The same things were measured in two ways. Each way mixes the same 12 hidden numbers, adds some noise and spreads widely along 7 directions of its own, which tell nothing about the thing.
Some things both ways: the first way, then the second way.
[23,-268,95,-28,80,-35,88,119,21,4,496,66,-261,71,96,107,-263,112,272,37,-59,58,-114]
[-93,-176,-8,6,106,-17,158,50,-227,149,-176,65,-76,283,110,46,116,247,16,-129,-25,54,154,-162,-23,127,-120]

[-47,-221,-29,115,42,101,-99,120,164,-307,18,160,163,165,22,-80,-183,-219,-29,207,-187,-93,-155]
[-178,320,-58,-124,85,22,-156,-112,232,-299,327,-108,-180,-130,90,-189,-93,80,261,135,-94,-28,-12,78,134,-179,-256]

[-69,-44,-1,23,-253,147,45,1,115,54,86,155,145,79,-72,-145,296,92,245,507,-26,24,-117]
[-67,-126,-20,-46,-196,-197,304,-225,92,177,-389,-35,-55,142,-34,50,164,8,406,167,113,83,-188,-24,-18,286,-254]

[86,57,-17,246,-34,160,66,285,-274,-60,-77,147,-74,133,-11,-40,-82,52,-49,-142,-18,-172,-9]
[-108,151,2,-37,82,177,-55,96,21,-58,59,-108,-176,55,-3,-97,-126,202,36,19,73,-116,200,-4,29,-209,25]

[339,272,-53,62,-133,82,72,-321,-202,218,-266,88,134,85,9,-81,199,175,-63,-225,114,-173,249]
[-308,229,205,-21,196,256,-122,10,231,39,-23,-97,-100,-9,180,-169,-166,7,-174,-129,-248,86,113,-38,-39,14,65]

[107,49,-96,201,-129,123,54,-115,-135,305,-123,-7,104,-296,1,-74,144,13,-133,-207,288,-78,117]
[-76,134,82,-211,20,127,-229,-71,185,-237,59,-135,-55,-119,51,-28,13,-124,118,36,-170,117,-128,105,221,42,102]

[86,222,-136,-143,191,-20,-58,13,-62,-162,189,-156,125,-162,57,84,36,310,-44,-2,-122,-93,143]
[260,-198,-62,93,-97,-53,-152,130,-524,234,-219,-40,129,-59,1,-118,75,80,-71,-48,246,-54,48,-40,-83,316,76]

[50,-125,64,76,257,-189,-35,24,-41,39,151,-121,-353,69,-24,243,-36,-183,156,-144,68,308,-227]
[-265,29,159,-115,88,195,265,62,114,72,-136,-294,-3,-111,109,96,195,-146,64,-182,-80,-10,-270,-39,76,350,6]

[39,-117,-30,-54,159,-67,-185,59,74,-17,86,-245,-156,-165,-117,250,-205,-297,39,-57,155,-160,-199]
[56,-112,60,8,-89,-46,-94,99,-180,69,-232,161,85,78,199,75,-64,96,-42,46,14,109,-73,117,-74,198,22]

[-55,-97,18,-248,0,-193,45,-130,123,194,316,-271,22,-179,-22,45,12,147,134,83,250,139,-45]
[25,-48,-141,3,-150,-73,-31,104,119,111,71,174,183,-159,-132,-142,251,-31,-308,86,204,69,86,-34,-3,-224,186]

[-118,-67,45,-58,95,-7,-171,53,195,-111,-245,49,29,125,-138,-95,102,-314,123,295,-140,38,-106]
[117,-195,-143,165,-141,-14,156,-1,-83,9,-144,51,-83,56,-36,167,-38,101,105,84,116,30,42,-38,-12,-34,-88]

[204,40,170,-41,-35,175,189,267,-147,89,-131,356,-136,531,35,-17,-17,-158,218,101,-127,-68,-121]
[-133,104,218,21,1,195,152,117,280,-79,-44,21,-11,-31,61,165,86,-57,-4,29,-84,253,-168,250,-147,86,58]

[146,266,-165,38,-139,-15,213,-68,9,-166,-68,181,392,204,-134,-231,267,322,-78,135,-105,170,42]
[-42,62,-120,72,-48,-173,129,-61,90,206,153,-41,107,-207,-104,-186,218,84,33,103,212,-80,-58,-58,-71,-73,-121]

[-203,-156,51,21,85,102,105,332,127,-216,270,61,152,141,133,-107,-310,-63,52,192,-209,89,-102]
[260,-152,-3,53,-105,45,-256,-21,-62,-68,152,62,29,-380,-148,91,56,-45,-54,-176,93,92,-145,59,212,-115,303]

[-104,-98,-32,-298,98,-64,-30,-93,202,82,-148,-45,159,50,-187,67,74,-96,116,259,245,103,-125]
[-36,63,-36,128,-159,-41,-133,-45,68,41,35,16,-182,-254,-75,-400,188,-105,17,-50,185,48,-8,18,-57,16,32]

[52,-199,-14,-176,176,-188,-51,-100,213,-300,346,-50,271,165,-3,-15,-128,-5,67,251,-147,168,-115]
[84,-271,-304,195,-221,-295,-22,-87,-396,195,-215,51,-26,-142,172,-136,-150,167,97,41,141,-30,-76,-204,44,108,-265]

[91,64,-27,120,187,-134,-140,34,-25,-147,-256,29,-128,-14,-293,39,-34,-237,-69,-133,63,60,-60]
[-3,-76,-143,88,41,34,180,109,223,-62,151,17,-79,-240,-185,-29,212,17,-16,210,217,-75,-23,61,48,-248,85]

[-13,120,26,-49,145,-165,-5,-258,-76,250,-45,-242,-276,23,-58,227,-68,-66,49,-292,198,123,-67]
[-152,-29,29,92,140,167,-10,-81,100,143,-10,-100,-118,-322,-89,-62,129,-106,-180,-272,18,-184,-88,-142,-36,93,272]

[-48,-209,-28,396,-114,177,-6,257,-4,54,-139,-172,-82,-77,33,-100,-64,-70,136,55,-33,-74,34]
[147,-242,-82,-76,-74,-185,-50,-91,-106,-58,-264,36,156,78,-45,231,208,-10,158,-67,124,49,-182,114,-128,322,4]

[293,299,-173,247,-158,-7,175,-138,-199,-91,-296,139,216,-33,-117,-84,35,90,-331,-290,36,57,25]
[-135,76,29,93,48,-26,27,-189,-25,149,-70,-123,-99,-95,75,-126,-94,80,129,-11,-89,-43,-78,-132,-31,158,-137]

[-123,64,121,-51,200,13,-229,172,43,35,104,-201,-88,-31,-27,25,-368,-566,-23,-265,-20,-198,-180]
[183,5,-39,84,6,160,-267,-116,-141,-15,276,-20,-67,-303,-3,86,-66,12,-42,35,-130,-55,-102,-36,190,-121,205]

[95,157,-86,40,-101,-41,5,-281,-20,131,-363,63,161,238,-295,-183,294,199,56,17,219,-4,181]
[-134,160,144,10,-42,-211,-8,-121,193,73,-88,170,125,285,163,-43,-137,126,144,-1,22,47,111,80,-192,114,-283]

[-48,-58,-83,1,16,-2,-170,35,263,-198,9,-126,69,-234,-10,11,18,-119,45,251,-123,42,-120]
[125,-111,-246,64,37,-176,-77,48,-151,-116,27,164,52,151,65,71,-124,244,14,275,73,-137,175,-8,-1,-152,-99]

[153,272,-198,-152,58,-17,-10,-260,-6,-119,229,-9,149,-51,-14,245,9,412,-37,-76,55,138,-154]
[-24,12,60,167,146,104,180,26,68,153,127,-62,-149,44,73,-84,81,43,210,71,64,-40,101,35,-44,17,-189]

[81,51,-117,-299,132,-283,11,-348,133,-62,336,-55,-76,-128,-105,269,-37,67,15,20,64,219,-288]
[-222,93,290,-48,7,20,159,1,150,53,-166,102,26,252,262,153,-143,69,82,-14,-200,148,-26,10,67,169,-127]

[-2,103,-121,-5,-116,163,37,-114,191,264,65,-3,77,-285,-148,45,-10,-190,44,61,277,-114,-105]
[-214,315,253,-53,213,-68,62,-211,181,-55,284,-13,-179,-9,143,-193,183,26,391,166,-230,-7,-178,67,81,229,-264]

[-56,-111,62,-314,139,-131,-56,-221,86,190,338,-91,-162,-23,-28,175,-133,-75,143,49,249,-157,-74]
[67,-4,25,-179,-18,25,-268,-39,73,-264,8,-66,-134,-225,32,34,-93,27,293,46,0,110,-256,232,206,-20,62]

[168,278,78,-134,119,-2,-266,-71,-125,-66,75,-86,36,-195,52,-53,77,4,19,-20,-220,-289,178]
[145,-70,-153,-3,-41,159,-71,172,113,-113,27,34,78,-126,-153,39,22,-48,-245,352,97,21,122,45,137,-266,281]

[31,59,29,205,68,96,-21,-94,-322,125,58,-211,67,73,-5,17,-208,146,17,-303,132,-273,233]
[-144,95,-50,201,-60,25,-40,-95,43,-9,-4,-1,-352,17,55,-202,-324,129,127,-116,112,-225,233,-167,50,-171,-130]

[120,204,-291,320,-131,109,106,-89,-110,54,-218,5,256,-75,-156,-61,269,102,-204,-98,125,4,36]
[-203,87,-81,48,71,136,106,81,130,110,153,-45,-122,-137,-4,-147,61,98,-129,-13,94,-185,116,-128,31,-231,54]

Other things, the second way, with their names:
q_145: [80,-45,186,-99,-200,263,-23,92,-18,-23,-153,-166,-28,-121,18,198,-46,-147,99,-180,50,156,-177,108,228,156,155]
q_661: [-158,124,197,-5,105,197,-91,-82,256,212,11,-38,-34,-73,-9,-177,76,-15,-173,-113,-156,264,94,-36,-56,-39,141]
q_686: [-206,239,155,36,-20,-26,177,-44,224,-101,74,34,-25,147,0,-19,113,20,124,-93,13,36,36,32,-144,144,-224]
q_399: [-117,141,205,-133,19,58,-56,-125,264,-58,-15,-131,-20,-154,-44,-10,115,-123,179,-53,-63,86,-237,118,51,165,102]
q_598: [-318,211,-111,-76,-73,0,41,8,-132,94,-80,-104,-90,72,289,-345,55,48,-32,138,-114,21,57,-189,-9,183,-331]
q_435: [-48,22,35,-26,-136,163,26,125,-102,12,52,79,76,-60,162,147,75,-60,-216,-22,-106,116,-64,-44,134,83,20]
q_716: [-150,161,373,149,212,417,286,43,227,228,174,-251,-203,-39,72,18,63,19,183,-269,-125,246,16,64,-40,62,-116]
q_495: [16,-20,-55,-78,-32,-174,-62,69,116,-70,9,354,216,103,32,65,79,66,-192,292,9,58,70,73,5,-87,73]
q_414: [-1,92,212,-132,-92,-82,98,111,162,87,-74,86,356,-15,-91,27,174,-62,-120,117,141,94,-53,105,37,171,75]
q_174: [-57,24,17,114,-54,161,-19,36,441,-103,76,109,-23,-167,-35,52,70,-222,-199,23,6,121,-6,142,-63,-166,181]
q_516: [-81,136,-91,-31,13,2,65,-44,52,-146,167,-57,-29,-7,160,153,-103,46,240,138,18,-265,-99,51,75,14,-229]
q_766: [-101,63,-248,102,-128,120,-202,151,39,-229,28,114,-218,20,276,-129,-304,11,-103,137,21,-25,224,32,-8,-247,-159]
q_952: [-165,87,-27,-101,-25,116,-125,-74,-10,19,-89,23,-206,76,27,-301,271,-189,-102,13,-27,-42,171,-150,24,228,18]
q_662: [-215,205,-160,55,-20,-73,21,108,-111,55,172,28,-41,26,98,-370,107,230,-142,81,65,-53,208,-142,-115,-126,-209]
q_971: [-119,-117,174,3,175,-194,49,53,-64,-4,-207,190,-56,220,238,64,43,183,216,-126,1,-6,-98,142,-152,325,-113]
q_65: [122,-182,-303,35,-156,97,-216,25,-49,-9,-23,-111,-89,-333,-141,-135,50,-65,-151,5,193,-61,15,-83,121,-246,279]
q_426: [67,-6,-147,9,31,-74,-95,25,-2,-203,179,-36,-72,-286,-92,-97,66,81,97,207,99,-101,-118,67,147,-151,77]
q_861: [-107,-160,-204,-2,-23,98,88,77,-32,108,-189,-63,-109,109,-82,-75,139,137,-140,-66,120,26,236,-202,-20,-176,97]
q_213: [106,-230,-3,-30,28,126,-154,104,97,55,-129,95,148,-57,-117,191,40,-20,-304,-191,71,92,87,24,32,-136,420]
q_11: [8,-145,-162,73,13,-85,-70,-37,-39,-87,-169,59,65,115,82,122,-108,68,-63,-27,-32,16,92,-62,-70,62,-75]
q_773: [-102,204,-6,-131,-131,-61,8,-119,-106,-34,8,-130,-44,35,133,-171,119,-7,248,225,-75,31,-130,-43,81,260,-278]
q_283: [172,-273,-164,-233,-118,-203,-152,108,-35,-311,-275,-33,167,-125,-78,196,-17,33,136,170,190,-66,-280,155,223,36,256]
q_542: [-194,104,135,-87,146,-109,-168,-14,14,-112,-67,102,-32,145,283,-58,-212,138,76,33,-194,-73,-13,39,53,139,-67]
q_367: [-31,-192,-105,131,228,71,-122,109,-58,10,-70,32,-247,83,3,-122,-108,310,-103,-63,34,-54,283,-89,-54,-292,209]
q_303: [-295,216,111,-61,173,30,-279,-39,212,-133,82,95,-112,14,109,-210,-78,135,-207,-130,-203,8,115,-31,-52,-152,211]
q_839: [-105,5,154,-130,-2,-111,27,-134,-154,192,-293,-129,-8,191,4,-84,130,180,216,-161,2,64,-58,-95,-47,326,-34]
q_318: [-4,95,177,19,-110,-45,-35,-87,178,47,-90,68,129,41,118,118,-226,-2,70,24,-73,143,-66,76,50,70,-70]
q_326: [-92,76,-56,32,-14,-23,-99,24,63,-112,151,33,-205,-189,96,-261,-38,57,58,165,-18,-22,-4,-17,199,-168,-12]
q_823: [-13,99,298,67,-10,154,26,142,100,-16,-25,105,105,55,167,252,-334,35,-39,-81,-62,78,21,109,106,39,-10]
q_649: [-113,115,227,58,344,53,14,63,-111,134,60,31,-23,297,233,19,-290,298,46,-21,-138,-241,264,-111,55,40,-75]
q_553: [63,13,-34,-161,-23,-37,-283,46,68,-212,-37,81,58,85,-15,36,-143,131,36,124,86,-22,95,143,80,-179,131]
q_305: [-182,27,69,-33,30,198,52,47,-53,-69,-75,-182,-351,49,55,-171,170,21,129,-120,-56,43,7,-79,85,76,67]
q_230: [7,0,-27,-114,-112,-3,-214,5,140,-112,-137,322,161,130,34,52,109,-165,-275,95,-11,177,123,97,-112,117,68]
q_642: [-238,133,207,25,256,180,146,-35,-206,276,102,-268,-166,-80,279,-130,183,99,180,-258,-224,17,-179,-82,-72,388,-214]
q_627: [76,44,-99,184,-43,38,197,-24,1,35,156,-130,-120,-77,73,-8,-62,93,336,226,62,66,-30,51,43,-46,-399]
q_489: [-70,101,-171,-68,-72,131,-61,208,9,-154,176,-48,127,-41,38,57,40,72,-266,-70,42,14,116,-46,49,-237,69]
q_531: [116,-44,177,102,-171,29,5,192,-161,211,-163,224,126,183,8,-21,78,62,-262,-5,123,144,205,-6,-60,58,195]
q_688: [-250,164,246,-146,17,57,-175,-8,254,-241,-238,-125,-209,0,196,-207,-185,-151,258,-60,-78,75,-124,170,104,290,-57]
q_702: [4,180,228,-133,-44,-104,-243,-45,250,-180,86,261,112,-23,-154,-118,172,-48,-98,56,8,189,11,168,8,34,189]
q_782: [-57,35,93,-93,-37,-66,51,-88,302,71,-106,-154,95,-11,-140,-148,229,-94,119,62,83,108,-60,46,13,62,100]
q_956: [-56,-124,-63,-21,223,131,-48,6,23,-142,-112,-173,-247,201,-90,42,-110,194,139,-201,61,-165,269,-99,44,-138,100]
q_490: [178,-194,-93,-101,90,-47,-222,45,14,-202,94,29,77,-175,-12,195,37,118,81,69,9,67,-181,198,123,-161,227]
q_583: [199,-205,-40,49,-31,127,-164,66,-31,-197,-53,-18,-98,63,38,323,-217,100,147,-130,54,32,6,159,70,-176,168]
q_139: [-105,-235,-86,49,-11,137,83,47,243,225,-172,142,-123,-226,-68,-11,173,-51,-262,14,76,82,-47,-34,-1,-214,336]
q_937: [-152,219,-40,123,-6,244,65,301,-120,149,410,-52,-47,-163,172,-232,108,154,-294,-98,46,-27,164,-96,12,-298,-9]
q_151: [-277,237,205,127,-89,-27,149,7,-122,327,-29,203,7,121,260,-246,1,-7,-207,8,-58,-147,138,-237,-28,282,-180]
q_412: [134,60,-120,-1,-215,-117,-209,-233,-99,-135,-1,-264,-79,-168,-108,-25,-282,126,426,-115,200,-135,-93,-17,143,-24,-163]
q_498: [-79,123,234,-98,184,142,5,71,259,-157,133,-14,37,12,45,165,-65,27,75,-12,-112,35,-22,134,152,-25,64]
q_617: [-232,239,178,12,-6,-163,86,85,-21,64,31,201,29,226,181,-212,49,223,11,-12,40,30,120,17,-149,129,-266]
q_723: [-127,86,26,260,76,277,137,8,248,-140,137,-238,-294,-66,-55,-46,-48,-43,76,-197,-28,41,141,-66,-28,-144,-26]
q_811: [-31,-49,89,-139,255,-191,-68,-42,208,-18,69,158,215,-17,-13,162,-18,201,51,47,-18,-56,-94,110,59,-56,96]
q_236: [4,-95,55,46,-86,113,-109,215,-89,34,-173,223,66,104,101,155,-116,100,-329,-207,40,118,153,19,-82,-35,180]
q_832: [255,-86,56,-49,-253,-180,-140,-5,-36,-257,-40,206,132,-80,-44,170,125,-143,144,150,106,120,-262,251,107,219,42]
q_676: [173,-84,14,-47,33,41,-103,15,129,-177,166,7,53,-174,-62,149,266,-92,105,135,-38,155,-219,224,91,-30,215]
q_290: [-154,221,205,36,42,66,-111,-89,174,110,235,120,-166,-74,32,-267,56,-8,-61,11,-98,-47,90,-99,160,-140,157]
q_167: [184,-270,-88,128,160,148,19,158,-6,-90,10,-26,-68,-189,-100,220,-40,92,-41,100,46,2,-20,59,150,-203,261]
q_138: [67,-52,-98,-33,72,-6,-422,148,-127,-103,106,99,48,-274,68,-147,41,22,-255,-75,83,-132,-38,85,8,-67,355]
q_868: [-165,269,184,-210,-35,72,-136,-63,3,166,31,11,94,180,31,-220,130,-5,-142,-118,-77,71,232,-172,110,114,0]
q_752: [234,61,35,182,-191,-131,-11,-78,-133,-93,117,128,15,-49,64,90,-27,-49,293,202,104,-3,-152,170,-19,245,-287]
q_308: [-17,149,188,-113,-76,-133,-4,-82,38,-76,-28,63,148,34,23,14,207,-97,144,60,-23,74,-187,121,-31,403,-119]
q_812: [-73,-51,24,20,-2,-56,-150,-17,12,117,-138,222,60,37,86,-29,-113,49,-221,-42,14,-55,117,-81,-12,20,98]
q_219: [36,36,-160,-162,151,-49,-374,-38,0,-215,274,135,-33,-110,-51,-146,141,153,-124,192,-114,1,64,12,138,-254,214]
q_947: [-174,163,-221,-55,131,48,16,163,23,-46,143,34,71,-98,-6,-129,26,216,-263,253,74,-139,150,-47,-104,-198,-81]
q_67: [109,-245,-147,201,-48,-79,71,149,-80,118,-71,199,43,-131,-186,37,120,188,-226,-71,313,-44,85,-19,-152,-187,211]
q_99: [8,-93,-73,-16,174,-29,-179,72,26,-116,113,64,-110,-126,-60,17,-26,311,-9,-16,43,-85,-12,84,32,-353,344]
q_232: [-180,186,57,85,152,-54,12,43,272,6,181,274,69,115,81,-217,95,14,-254,210,-111,81,269,-29,-81,-88,-73]
q_144: [-60,-213,4,2,232,107,196,32,47,-157,-160,-133,-179,131,34,250,108,53,268,-89,-63,23,-63,55,-11,196,-66]
q_33: [-175,-121,-304,-9,200,-3,-49,128,78,-219,99,283,-174,-15,172,-44,-22,120,-232,232,-132,-59,180,-100,143,-288,-33]
q_287: [226,-221,-100,-14,-116,30,-166,-47,-2,-90,-197,-93,122,-40,-28,277,-159,0,102,-16,32,139,-74,104,64,-19,112]
q_533: [24,81,-187,134,40,-77,-57,97,225,-195,286,319,119,-114,-29,74,-96,142,-267,348,48,-44,128,119,-94,-394,14]
q_268: [3,-72,-56,171,-107,28,51,-43,-173,182,-120,68,-19,114,135,67,-161,76,-82,-8,-31,-24,129,-206,18,45,-102]
q_190: [41,-184,-114,46,77,-16,-35,53,57,-9,-83,245,6,104,-76,79,173,37,-189,29,84,13,174,17,-129,-45,140]
q_150: [67,-124,-18,-17,153,140,-118,45,100,-211,83,-89,-110,-238,-12,185,-56,45,114,-8,-42,-4,-176,146,164,-143,237]
q_596: [115,-337,-537,-98,-192,-55,10,95,-374,-320,-102,-25,-167,17,21,143,163,156,82,135,69,25,-21,-130,216,-119,-102]
q_667: [131,-218,20,88,-97,286,94,220,-190,-46,-200,-243,-93,71,35,281,-86,41,87,-252,70,109,13,26,72,29,143]

Some of these things the first way, each followed by its name:
[51,195,-150,99,13,148,-127,183,-11,95,-332,-166,224,-307,-269,-138,231,-123,-27,62,88,-254,186]  q_531
[237,423,-19,174,179,-29,-105,-53,-248,-71,-121,149,-109,124,-218,-41,30,195,3,-364,-35,-64,228]  q_649
[93,-43,-35,29,6,-123,276,-111,-194,156,114,-117,-151,-101,22,175,-244,187,-41,-294,170,155,-31]  q_686
[-52,-211,-50,77,-11,0,-65,22,123,-74,34,-116,-220,-197,24,198,-206,-35,101,63,23,93,-237]  q_190
[52,-36,96,12,76,-76,-342,197,75,-316,25,-278,54,-97,-144,-70,-136,-69,239,163,-246,-24,-44]  q_782
[150,191,-114,-109,13,-69,-310,-280,153,-197,-300,-78,237,-60,-209,-117,42,-187,-111,25,-141,-295,59]  q_661
[49,27,123,148,114,-146,-28,141,-202,108,201,-253,-246,-308,-62,30,-217,63,19,-297,285,-56,182]  q_414
[122,-76,-200,95,-5,-164,11,202,77,-305,41,-274,-117,-280,-217,260,-441,-189,-143,-186,-36,27,-401]  q_99
[-64,68,-107,137,-145,32,-79,-137,161,163,-297,-247,245,-271,-150,-118,148,-209,-119,41,335,-49,61]  q_318
[-123,-150,-2,4,-32,74,15,187,150,-186,345,-99,125,-69,240,93,-212,-48,46,225,-151,203,-347]  q_268
[348,52,13,58,-37,71,253,51,-307,189,134,124,143,232,5,-178,2,236,44,-179,-28,-198,281]  q_662
[154,284,-128,-139,323,-132,-33,-187,-151,-121,179,76,83,73,-207,146,73,66,-67,-164,-105,52,-27]  q_151
[127,-117,-45,-102,156,135,-155,-209,-101,34,169,-64,193,205,185,132,47,83,123,30,-21,-238,49]  q_766
[49,-211,-184,267,34,3,-7,2,94,111,-18,-293,-222,-266,-210,309,-217,-117,110,-83,327,-70,-117]  q_971
[96,62,157,-217,198,-95,-29,50,-155,-136,40,270,61,536,-26,-116,106,141,175,75,-254,147,-7]  q_65
[76,198,-197,-113,133,-191,-211,-369,126,-72,-306,-16,209,-97,-265,12,161,-222,-285,-155,256,11,-26]  q_627
[-10,-227,-66,154,-59,111,69,128,29,-276,-172,422,-26,122,86,24,-7,36,-61,211,-131,238,-278]  q_230
[-123,-112,-33,239,-60,165,-95,113,64,-126,-146,-51,-49,-54,52,-64,43,135,191,247,-187,16,41]  q_956
[-237,-391,171,150,186,303,-358,330,69,16,173,-39,-203,-41,104,67,-200,-369,362,246,-118,-246,-129]  q_952
[277,-19,-271,-120,177,-199,-98,-635,146,-299,197,187,119,-121,-71,167,111,126,-115,44,-219,67,-66]  q_33
[92,41,-39,-84,130,-50,31,-114,-93,372,96,-284,-118,-48,-57,157,12,93,139,-240,313,-87,134]  q_138
[-180,-207,38,-137,46,-9,-191,-36,332,21,-179,-230,-19,-29,-4,173,-43,-378,166,288,142,196,-345]  q_174
[-188,-105,-102,46,95,21,35,167,202,23,-411,189,49,-146,-237,-32,186,-327,-75,238,218,271,-157]  q_832
[143,-29,13,-302,109,-243,26,-113,49,-136,383,109,-175,-136,-31,134,-328,42,-25,-152,-88,45,-223]  q_219
[174,28,-28,165,33,-55,7,266,-175,-318,26,132,-61,103,-220,-90,-189,67,0,-101,-287,-68,-54]  q_839
[-8,-86,-13,-125,119,-49,-155,197,225,-184,156,-147,-71,-165,-28,165,-261,-275,86,85,-107,122,-372]  q_676
[1,41,-5,18,-189,121,240,-34,73,377,-40,100,-19,37,55,-3,171,33,106,80,301,161,-63]  q_150
[79,-118,106,129,-64,235,58,156,30,120,182,76,-19,137,96,-37,-46,13,323,208,-35,-103,49]  q_542
[199,165,-108,25,101,-158,-172,-119,-80,-464,-166,24,205,126,-74,-107,44,144,-177,-95,-391,85,1]  q_287
[-160,-248,126,-55,146,-95,-267,156,261,5,101,-310,-159,-195,-73,-39,139,-251,392,487,-102,-19,59]  q_283
[-264,-39,-64,106,-143,-36,114,-97,31,269,-140,-284,179,-157,5,-172,53,39,-144,-25,396,31,146]  q_412
[-51,28,-39,-108,34,28,-10,-22,-31,-34,437,11,146,-83,82,-112,7,334,73,82,-146,-103,80]  q_868
[101,249,-62,72,252,-90,-73,-192,-251,5,-38,78,-92,342,-161,44,178,31,-27,-312,-50,21,22]  q_516
[84,115,-274,66,-8,38,-49,-203,144,-207,-468,-197,433,-248,-3,26,112,-42,-241,86,-178,204,-66]  q_723
[-49,-50,-20,233,62,114,-276,14,62,-120,-89,-183,55,-19,-94,-92,-43,-161,112,100,-108,-279,134]  q_812
[-44,142,13,-31,-54,135,85,-106,108,235,-18,158,46,113,11,-154,309,134,207,257,66,25,176]  q_498
[79,135,-24,111,-117,87,47,-162,-133,212,113,-215,75,-95,109,-120,102,363,127,-73,11,-170,325]  q_213
